There are 9 hidden switches. A switch that is on adds its own fixed numbers to the row, and there is some noise. The rows also spread widely along 10 directions, which tell nothing about the answers.
Some rows, each with its switches (1 for on, 0 for off) after it:
[ 15   5  30  24  10   2 -34   1 -27 -25  36  16 -23   3  17 -24 -40 -14
  -4 -22 -14 -42 -24   4   0  34]	1 0 1 1 1 0 1 1 0
[-10 -24   5  14  -2 -18 -18   9 -17 -12   5  11  21   0   5 -23  -5 -36
   3  -7  -6 -12 -15   7  -3   2]	1 0 1 0 0 1 1 1 1
[ 30 -18  15  -5  17  -8 -12  28 -20   0 -17  35  10  11  21  24  19 -18
 -18  -5  -9  19  -6   7 -10 -13]	1 1 1 0 0 1 1 0 0
[ 15  -5  16 -20   3 -10  -4  17 -22 -17 -22  13  12  17   6  12  30  -3
   9 -11 -27  14   2   2 -12   6]	0 1 1 0 0 0 1 1 1
[ 38  19  38 -11  11  45 -37  -6   3  13  21  23 -37   2  -6  29 -19   8
 -18  -2 -22  -8  -9  10  -8  29]	1 0 0 0 0 0 0 0 0
[ -3 -12  -1   3  -3 -36   4  31 -26 -10 -23 -11   3  11  39   2  29  26
   9 -20 -34  -6  -4  -4   3   5]	1 1 0 0 0 0 1 0 0
[-41  15 -17 -25  16 -16  16   8  25  21   5 -24  -4  -9  24   3 -10  45
  11  -6   3 -43  12  23  27  -3]	1 1 1 0 1 0 1 0 0
[  2 -10  -6  10   0  -5  -4  20   6  10   2   7 -16   7  30   6  -6   6
 -27 -18  13  -4   5   3  17   3]	1 1 0 0 0 0 1 0 0
[-10   7 -13 -21  29 -16 -19   8   7  24  16  11 -41   5  15   7   1   6
  -5  -8  -4 -27   6  14  25   9]	0 1 0 1 0 0 1 0 0
[ 10  16   6   6  20   2   5 -15  19 -21   3  -5   4 -18  19   8 -15  -9
 -10  -1  12 -14   5  -2   4   6]	0 1 0 0 1 0 0 0 0
[ 28  -6  22  -5  -4  18 -43  16  -5   3   1  31 -15   2 -14  17  -9 -34
 -18  -5 -15  16 -15   9   5  11]	1 1 1 1 1 0 1 0 0
[-10  -3  -7   7  15 -15  -8   9  -5  10  -3  16   5   6  32   2  12  -5
 -16  -9  -1 -14   2  14   9  -4]	1 1 1 0 1 0 1 1 0
[ -7 -37 -12   7 -20   0 -21  20   2  12  -3  33   4  14 -15  -5   0 -52
 -17  -8  18  24   2   9  12 -10]	0 0 1 0 0 1 1 1 1
[-28 -29  -9  31 -36 -19  -5  29  -2  23  -5   7 -21  16  31 -16 -21  27
 -19 -24  21 -12   7   8  16  -2]	0 0 1 0 0 1 1 0 0
[ 10  -7 -11  24  -1 -22   7  10 -11 -22  -4  16   9  -6  32   5  22 -10
 -14  -2   1   0   4   1   2  -1]	0 0 0 1 0 1 0 0 0
[-12   5 -15  29   1  -1  -4  -8  20  18  30  20   3  -8  17 -27 -26 -28
 -51  -2  52 -29   3  19  15   3]	1 0 1 0 1 0 1 0 1
[-14  32   2 -14  33   5  19 -24  35  -8  25  -9  17 -28   6  -2 -32  11
   5  16  26 -45  10  18   0  -3]	0 0 1 0 1 1 0 0 0
[ 15 -20  22  -3   5  -9 -22  32 -20  -2   2   3 -28  15  25   7 -18  12
   8 -26 -24 -14 -15   0   5  16]	1 1 0 0 0 1 1 0 0
[  2  20  43 -23  -2  -6 -15   5  -6 -25  -8 -34  10  -8 -13 -11 -11  33
  42  -1 -54 -25 -20  -6 -29  27]	1 1 0 0 0 0 1 0 0
[ 12   7   7   1 -14  14   4  27  -3   2   6   4 -28  16  36  21   0  50
 -18 -27 -11 -14   8  10  14  19]	1 0 0 0 1 0 1 0 0
[-66 -26 -37   0  -7 -36   7   9  22   8 -20 -36   9  -9  19 -14  -1  17
  32 -14  -7 -14  16   5  39 -20]	0 0 0 0 0 0 1 1 0
[ 11  24  11 -10  14   8  17   9  22  10   2  22  -2   3  41  22  -8  42
 -34  -4  30 -19  22  26  -7  -5]	0 1 1 0 1 1 1 0 0
[ -6  -4 -14 -16   8 -16 -24   8  -2  -2  11  20  23 -13 -39  -5  30 -56
   3  23 -21   1 -16  15   0  -4]	1 0 1 1 0 1 1 0 0
[-10 -23   2 -15   8 -22  10  42 -15 -35  10 -22   0  -4  16  -5 -29  17
  38 -23 -12 -21 -11   2  27   1]	1 0 1 1 0 1 1 0 0
[ -1   5  -6   3  34 -11  -5  -4   1  -2  21   6  -8 -17  34   2 -12 -10
  -6  -5   4 -33  -2  16  25   1]	1 0 0 1 1 0 0 0 1
[-51 -13 -18 -19 -28   4  -9   4  37  17 -13 -16  19 -20 -23  10   7  11
  22  10 -22  -2   6  30  17  -8]	1 0 1 0 0 1 1 1 0

New rows. What belongs after each?
[-29   5   5   6  44 -51  12  -5  -1 -11 -17 -24  33 -14  52 -32 -18  24
  28  -8  -2 -42   1  -1  -4 -34]	0 0 0 0 1 0 1 0 0
[ 35  10  40   3  43 -10 -27   9 -19   9   5  36   4  10  35  -6 -14 -10
 -19  -2  -1 -22 -16   7 -32  -9]	1 1 0 0 1 1 1 0 0
[ 14   4  17 -24   1  24 -23   5   5   4   7  15  -3  -1 -20  18  -4 -12
  -6  -4 -16   1  -5  16   6  10]	1 0 1 0 1 0 1 0 1
[-29   7   0 -10  23 -26  14  13  11  23 -27   2  41   0  43  -4  13  32
   2   4   9 -14  12  21  -8 -37]	1 1 1 0 1 0 1 1 0
[ -1 -17   1  21  13 -21  -1   1 -13  -7  -5  10   0  -3  33   2  -9  -7
  -5  -7   2 -11  -2   3   6  -6]	0 0 1 0 0 1 0 0 0
[ 11  24  25 -39  11  25  10  34  -5  18  23   8 -24  33  13  14  -2  64
  13 -10  -5 -19   7   7 -10  11]	1 0 0 0 0 0 0 1 0
[ -1   4  -1 -23 -14  10  10  20  21  -7  -4  -6  10   5  -6   5  -2  13
   4 -10  11   8  13   4   8  -4]	0 0 0 0 1 0 1 0 1
[-19  13 -37   1  -5  -4   8  -2  16   7  46   2 -27   2 -12 -10   8 -14
 -18   6  22 -34   9   6  22  30]	0 0 0 0 0 1 0 0 0
[ -2  -5 -18 -61  36 -22  19  43  -9  -9   5  -4  37   7 -32  -1  31 -36
  43  15   0  18  -5  -8  12 -33]	1 0 0 1 0 0 0 0 1
[  2   7 -11 -28  10 -20  20  18   4 -19   3   6  11  -4  10  12  22   4
   0   0   3  -9  11  17   8   6]	0 1 1 1 0 1 1 0 1
[ 16   6  19   1 -14  19 -19   3  -9 -27  25  -3 -21  -2 -16   1 -19  -2
  -3 -14 -25 -18 -16   0   3  45]	1 0 1 0 0 0 1 0 0
[-30 -10  -9 -14 -40  -6  -1  10  15 -24 -14 -31  13 -15 -31   4   4   7
  35  -3 -35  -3  -1   7  14  14]	0 0 1 0 1 1 1 0 0
[  9  11  22 -18  -4  25 -10   8   8  -3   1   4  -9   2   3  24  -2  26
  -3 -10 -22  -6   1  16  -3  23]	1 1 1 0 0 0 1 1 0
[  6  -7  11   2   9   0   0  -2   3  -5  -2  17   4  -1  24  12 -10  -4
  -8  -5  12  -6   8  13  -3   5]	0 1 1 0 0 1 0 1 1
[  0  10  -5 -12   1  28   4   1  38 -17  29 -14  -4 -19 -18   5 -31  -9
 -10  -4  18 -12   4   4  20  16]	1 0 0 0 0 0 1 0 0
[-11 -27 -10  -8   2 -27   6  38  -9 -27  -1 -10 -12   9  29   4  -6   6
  28 -28 -10  -7   3  -3  27   3]	0 1 0 1 0 1 1 1 0
[-11   0 -13   6  47 -32  27  11  13  10   9   2  21  -9  56  -9 -17   1
 -12   3  46 -29   9   7   6 -31]	1 1 0 0 0 1 0 0 0
[  2 -12  12  13 -18 -24 -17  26 -30  -5  -3   8 -11  11  22 -14   2   7
  -7 -19 -18 -11 -14   5   2  22]	1 1 1 1 0 0 1 0 1
[  2  17  25 -19  17 -13  -5   2   9   7 -26  12  48 -14   9   7  18  12
   4  22 -18  -5  -4  21 -34 -24]	1 1 1 0 1 1 1 0 0
[ -4   6  33  14  27 -34 -28  11 -40  31  13  22 -12  21  48 -32 -17  34
   0 -10 -19 -61 -21  16 -26   0]	1 0 1 0 1 1 1 0 0
[ 16 -25 -25 -16   3 -41  19  43 -18 -37 -31  14  54  -3   8  19  68 -46
   1   3 -16  39   0   0   5 -23]	1 1 0 1 0 1 1 0 1
[ -1   4  13   0   6  -7   2  -7   9 -19 -13   4  24 -26  10  12  -2   9
   9  13 -10  -4   2  15  -9 -10]	0 0 1 1 0 1 0 0 0
[-38   2  -5 -13   0  -7 -13 -13  39   3  -4 -14  35 -24 -29 -20  -9 -17
  26  22  -5 -11   2  13  -9 -16]	0 0 0 0 0 1 1 1 0
[-49 -26 -54 -35  16 -18  36  34  42   8  -6 -17  15 -17  46  34   9  28
  17 -16  18 -10  33  38  69 -40]	1 0 0 1 1 1 1 1 1
[-25   2  -1 -11 -15 -16  10  19  16  -4  -6  -5  28  -9  -5 -16  -6  20
  14  10   8  -8   5  12  -7 -14]	0 0 1 1 0 1 1 0 0
[-13  18  -4  22  10 -48 -10  -7 -26 -21  34   2  11 -11   7 -48   9 -26
  -3  10 -12 -58 -25   4 -17  32]	1 1 1 1 0 1 1 0 0
[-19 -13 -32 -16  10 -29  15  36  -6 -35  34 -15  18   3 -22 -27  -2 -60
  35   0  16 -14 -13 -16  26   2]	1 1 0 1 1 1 0 1 0
[  1  14   7  -5   0   5  -9  -4   0 -27  18  -4  17   0 -37 -25  -6 -43
  20   6  -4  -5 -10 -17 -12  13]	0 0 0 0 1 0 0 1 0
[-19 -20 -20  -1  -6 -36   3  19 -12 -11 -16 -12  -2   5  24   5  28  16
  19 -15 -34 -11   4   2  16   1]	0 0 0 0 0 1 1 0 0
[ -9  31   9   0  26  -7   8 -29  23  -3  -8  -7  27 -27  20  -3   2  20
   1  20  -2 -24  10  11 -22  -8]	0 0 0 0 0 0 0 0 0
[-11  40  12 -27  13  22  -1 -23  39 -15  27 -26 -13 -30 -13   7 -36  30
  24   9  -7 -41   5  15  10  22]	0 0 0 1 1 0 0 0 0
[-40  -3  -9  -3   0 -35  -2   2  20  12 -11 -24  17  -7   7 -35 -18  -1
  15  -2  14 -22   4   3   6 -13]	0 1 0 0 1 0 1 0 1
[  9   8   9 -37 -13  -4 -14  40 -28  10  23  10 -20  37 -15  -3  28  18
  16  -9 -36 -22 -12   7  -8  26]	1 0 0 0 1 1 1 0 1
[ 26   6   4   2 -23  23  12  13  21  -3 -14  37  38   3 -11   8  17 -20
 -52   9  43  42  18   7 -20 -14]	0 0 1 0 0 0 1 0 1
[ 11  26  -9   1  17   1  13  -3   6   3  11  29  24  -4  22   4  24  -7
 -45   6  22 -14  10  23  -4  -3]	1 0 1 0 1 0 1 0 1
[ -2 -13  -6 -26   8 -17  13  29  -8 -16 -18   6  18  15  28  19  32  13
  21 -18 -19   4  13  10   8 -16]	0 0 0 0 1 1 1 1 1
[  6  -2  27  -4  -3  26  -8   6   5  12   2  13 -25  12  29  18 -35  37
  -2 -23   7 -12  12  15  11   7]	0 0 1 0 1 0 0 1 1
[ 36  -5  22  12  12   9 -41   0 -22   7  11  40 -26  10  12  11   0 -34
 -42 -13 -13  -3 -13  11  -2  28]	1 1 1 0 0 0 1 0 1
[  7  21  32 -15   5  50 -10 -21  37   3  22   7  -9 -22  11  31 -44  32
  -5   0   2 -31   7  39   1  17]	1 0 1 0 1 1 0 1 1
[ -6 -15 -27  13  -8 -15  10  16   8 -14 -18   5   8 -19  32  27  25  -5
 -26 -10  -1  12  11  15  33  -1]	1 1 1 1 0 0 1 0 0
[-29 -17 -21  25   5 -35 -14 -11  12  20 -29  -4 -11 -12  51   5  12  12
 -19 -13 -12 -14  13  14  23  -7]	0 1 0 0 0 0 1 0 0
[-14 -20 -31  12  -2 -22  16  -2   5 -57  -5 -33  25 -24 -15  -8   3 -53
  24  -4  -5   8  -2 -24  28   6]	0 0 0 0 0 0 0 0 0
[ 14  -9  -3   1  13 -16  -4  27 -20 -15  48   9 -28  19   9 -21 -20 -31
 -12 -22  17 -34 -13  -6  13  34]	1 1 0 0 0 1 1 0 1
[  2  -4  -3  11   5 -14   8  14 -19 -14   5   9   8   7  32   6  26   7
   0  -6 -17 -15   0   4  -3   8]	1 0 0 0 0 1 0 1 0
[-16 -13   7   2 -32 -19 -10  21 -12 -11 -28  -4  31   1   2  -1  27   4
  18  -2 -40   4  -9   9 -14   2]	1 1 1 0 1 1 1 1 0
[ -8 -10 -12  -2  15 -21   0   0  15  -6 -13  -3  18 -21  35  19  11  -8
  -7  -5 -10 -14   5  22  18  -8]	1 1 0 0 1 1 1 0 1
[ -5  42  26  10 -15   2 -14 -18   3  29  -8   9   3  -5  15  -1  20  46
 -20  19 -24 -32  -2  23 -34  20]	1 1 1 0 1 0 0 0 0
[ 16  13  18 -15  12   9 -11  23   8   0  11   7 -21   1  22  15 -21  24
  -6 -14  -3 -17   0  11  10   9]	1 1 0 1 1 0 1 0 0
[  4  10  23 -13   7  -2  -4  13  -9   9  18   3 -13   9  15  -1 -20  24
   6  -7  -2 -37  -7  14  -7  18]	1 1 1 0 1 1 0 0 1
[  5 -14 -14  -4 -16   6   1  41  -5   2   6  20   1  26  -3   4  24 -14
 -17 -13   8  22   5  -4  11  -2]	1 0 0 0 0 0 1 1 0
[ 25  -1  25  11 -22  20 -50  -8  -8 -17  21  15 -35   1 -28   0 -13 -26
  -8  -8 -37 -11 -18   0 -11  49]	0 0 0 0 0 1 1 0 0
[ 22 -26 -13  -7   0  22   4  23  -2 -42  26  15 -11   0   6  32 -10 -41
 -11 -31   3   4   1  11  43  22]	1 0 1 0 1 1 1 1 1
[-33 -11 -17   7   6 -18  -5  12  11  24  -3   5   5   2  25  -9  -5  -5
 -11  -9  13 -16   4  16  21 -14]	1 1 1 0 1 0 1 1 0
[-45 -13 -29   6   3 -58  26  19  -3 -22   0 -37  31 -13  25 -30  -1   1
  27  -7   2 -39  -6   2  20  -6]	1 1 1 0 1 1 1 0 0
[-15  -2  -9   7 -11 -11   4  16  13  13   4  -4   5  -1  14  -5  -9   3
  -6   0  18 -14   1   4   6  -3]	1 1 0 0 1 1 0 0 0
[ 14   9  25   0 -31  -3   1  14 -17 -44 -12   2  30   3 -17 -10  13 -12
  18   0 -17  14  -7  -8 -25  20]	0 1 1 1 1 0 0 1 1
[  5  -9 -11 -22  76 -48  23  28 -36 -42  27  -1  30  11  28 -23   7 -39
  32 -10   1 -33 -13 -13   5 -19]	1 0 0 0 0 1 1 1 0
[ 15   8  11 -21  43 -19  -2  20 -21 -10  25  13   3   9  12  -6  -6 -19
   5  -3  -1 -32 -16   4  -5   3]	1 1 1 0 1 1 1 0 0
[ -5  -3 -13 -10 -24  -2   1   9  26  -8 -14   8  41  -8 -27   0  24 -34
  -7  13   8  22  10   8  -6 -14]	0 0 0 0 1 1 1 0 1
[-19 -14  -7  11 -51  -2  -9  16  14  -6 -17 -14 -15  -6  14   8  -2  32
   1 -23 -18   1  11  13  27  16]	0 0 0 1 1 0 1 0 1
[ -6 -30 -46  15 -19  -9  31  41  -2 -21  10   6 -15  25  38   7  11 -13
 -26 -44  38  11  25  -4  54   6]	0 0 0 0 1 0 1 1 1
[-27 -23   1  16 -21 -27 -24  24 -13  51  -9  12 -33  27  25 -13 -16  19
  -2 -12   6 -18  -1   8   8  -5]	0 1 1 0 1 1 0 0 0
[-12  -3  -8  15  -7 -14 -16 -11  12   7 -17  20  26 -15   1  -1  19 -23
 -18  12  -7   0   2  17  -8 -14]	0 0 1 0 1 1 1 0 0
[ -3  -8 -12  -2  10   2  27  30  18  -7   1  22  19  -7  47  21  -4  24
 -21 -10  32  -2  18  27  19 -24]	1 0 1 1 0 1 1 1 0
[-20 -17 -12 -17  -2 -57  23  53 -23 -21 -19 -22  21  21  22 -28  12  12
  39 -19   2  -3   1 -16  12 -17]	0 1 0 1 1 0 1 0 1
[  3   9  25 -21  15   5   0  23   6  26  -7   7 -29  21  42  18 -27  65
  -5 -23   7 -19  14  15   6  -3]	0 1 1 0 1 0 1 0 0
[-25 -11 -25  -4 -15 -20   6  19  26  15 -19  -2  10  -1  14   8  16   6
  -5  -2   9   4  16  11  14 -16]	0 1 0 0 1 1 1 0 0
[-15  -9   6  -3  35 -30 -13  17  -4  15  10   3  14   3  20 -27 -23 -10
  13  -2   6 -32 -13   5  -3 -27]	1 0 0 0 1 1 1 0 0
[-14   1  11   3 -13   6 -18  10   9  -3  11   5  -8   3  -6 -18 -33   2
   6 -11   6 -13  -2   8   7   7]	0 0 1 1 1 0 1 1 0
[-39  -4 -19  -1  17 -47  21  13   6  10  -1 -12   5  -8  38 -14  -9  27
  16   3  20 -35  10  12  16 -16]	0 1 1 1 0 1 0 0 0
[ -8 -10   6  29  -7 -13   5  -5  15 -39  -3 -19  19 -26  25 -15 -35  -1
   1 -12   8 -17   0  -3   1   4]	0 0 0 0 0 1 1 0 0
[ 20   5  29 -23  35 -10   2  18 -13 -12  -5   8   9   1  29  17  -3  21
   8  -5 -18 -17  -6  12 -13  -4]	1 1 1 0 0 1 1 0 0
[ -2  14  22 -12   3 -21  11  19 -16  -5  -1  -7 -15  16  38   0  -4  67
  12 -16 -17 -41   3  10 -14  20]	0 1 1 0 0 1 1 0 0
[  1  -8   7   5  -2 -22   1  15 -13 -32  -6  -8  -4   7  30   1   4  13
  14 -22 -24 -17  -1  -4  -2  19]	0 1 0 0 0 1 1 1 0
[  4   9  -3  17  17 -40  24  17 -14 -31   0  -1  27  -7  59 -17   9  11
 -15 -15  13 -28   1   5  -1  -1]	1 1 0 1 1 0 1 0 1
[  6 -26  29  45 -38 -23 -49  14 -51  -3  -7   3 -28  21  28 -29  -6   6
   0 -35 -53 -23 -29  -8  -8  39]	1 0 0 0 1 0 1 0 1
[ -7  -2  -9 -33 -11  22  22  25  27 -10   4   3  24  -4  -4  25   5  10
   3  -4  10   5  16  26  17  -7]	1 0 1 0 1 1 1 1 1
[-10   6  26   8 -20  -6 -14  -2  -7  -7  -9 -12  22 -12  -5 -12  -5  19
  23   9 -33 -22 -17   9 -23  10]	1 0 1 0 1 1 0 0 0
[ 31  -4  -5 -23 -24   4   0  48 -28 -11  10  28  -2  26 -14  23  53 -14
  -2  -2 -22  20  -5   4   2  15]	1 0 0 1 1 1 0 0 1
[ 17  -4   0 -20   6  -5  -3  22   3   5  -6  20  17   4   3  18  28 -16
 -16   4  -3  12   3  13  -8  -6]	1 1 0 0 0 1 1 0 1
[-12 -13 -12  35 -18  -4 -20  -3   3  -5  24  12 -14  -6   9 -13 -13 -33
 -31 -11   8 -25  -7  13  14  32]	1 1 1 0 0 1 1 1 0
[-10 -22 -13 -19 -52  -6 -25  46 -20   5 -12  -5  -8  29 -46   0  43 -13
  22 -10 -50  27 -13 -10  13  15]	1 0 0 0 1 0 1 0 0
[ 13  11  18 -10  62 -15  -5   6  -2  17  21  31  19   3  37 -17 -20 -12
 -17   3  28 -37  -5  17 -16 -29]	1 0 0 0 1 1 1 0 1
[ -2   9  20   1   5  -6   7   9   8  18 -17  10  30  -5  42   5   2  39
  -7   7   5 -14   7  22 -21 -24]	1 0 0 0 1 1 0 0 1
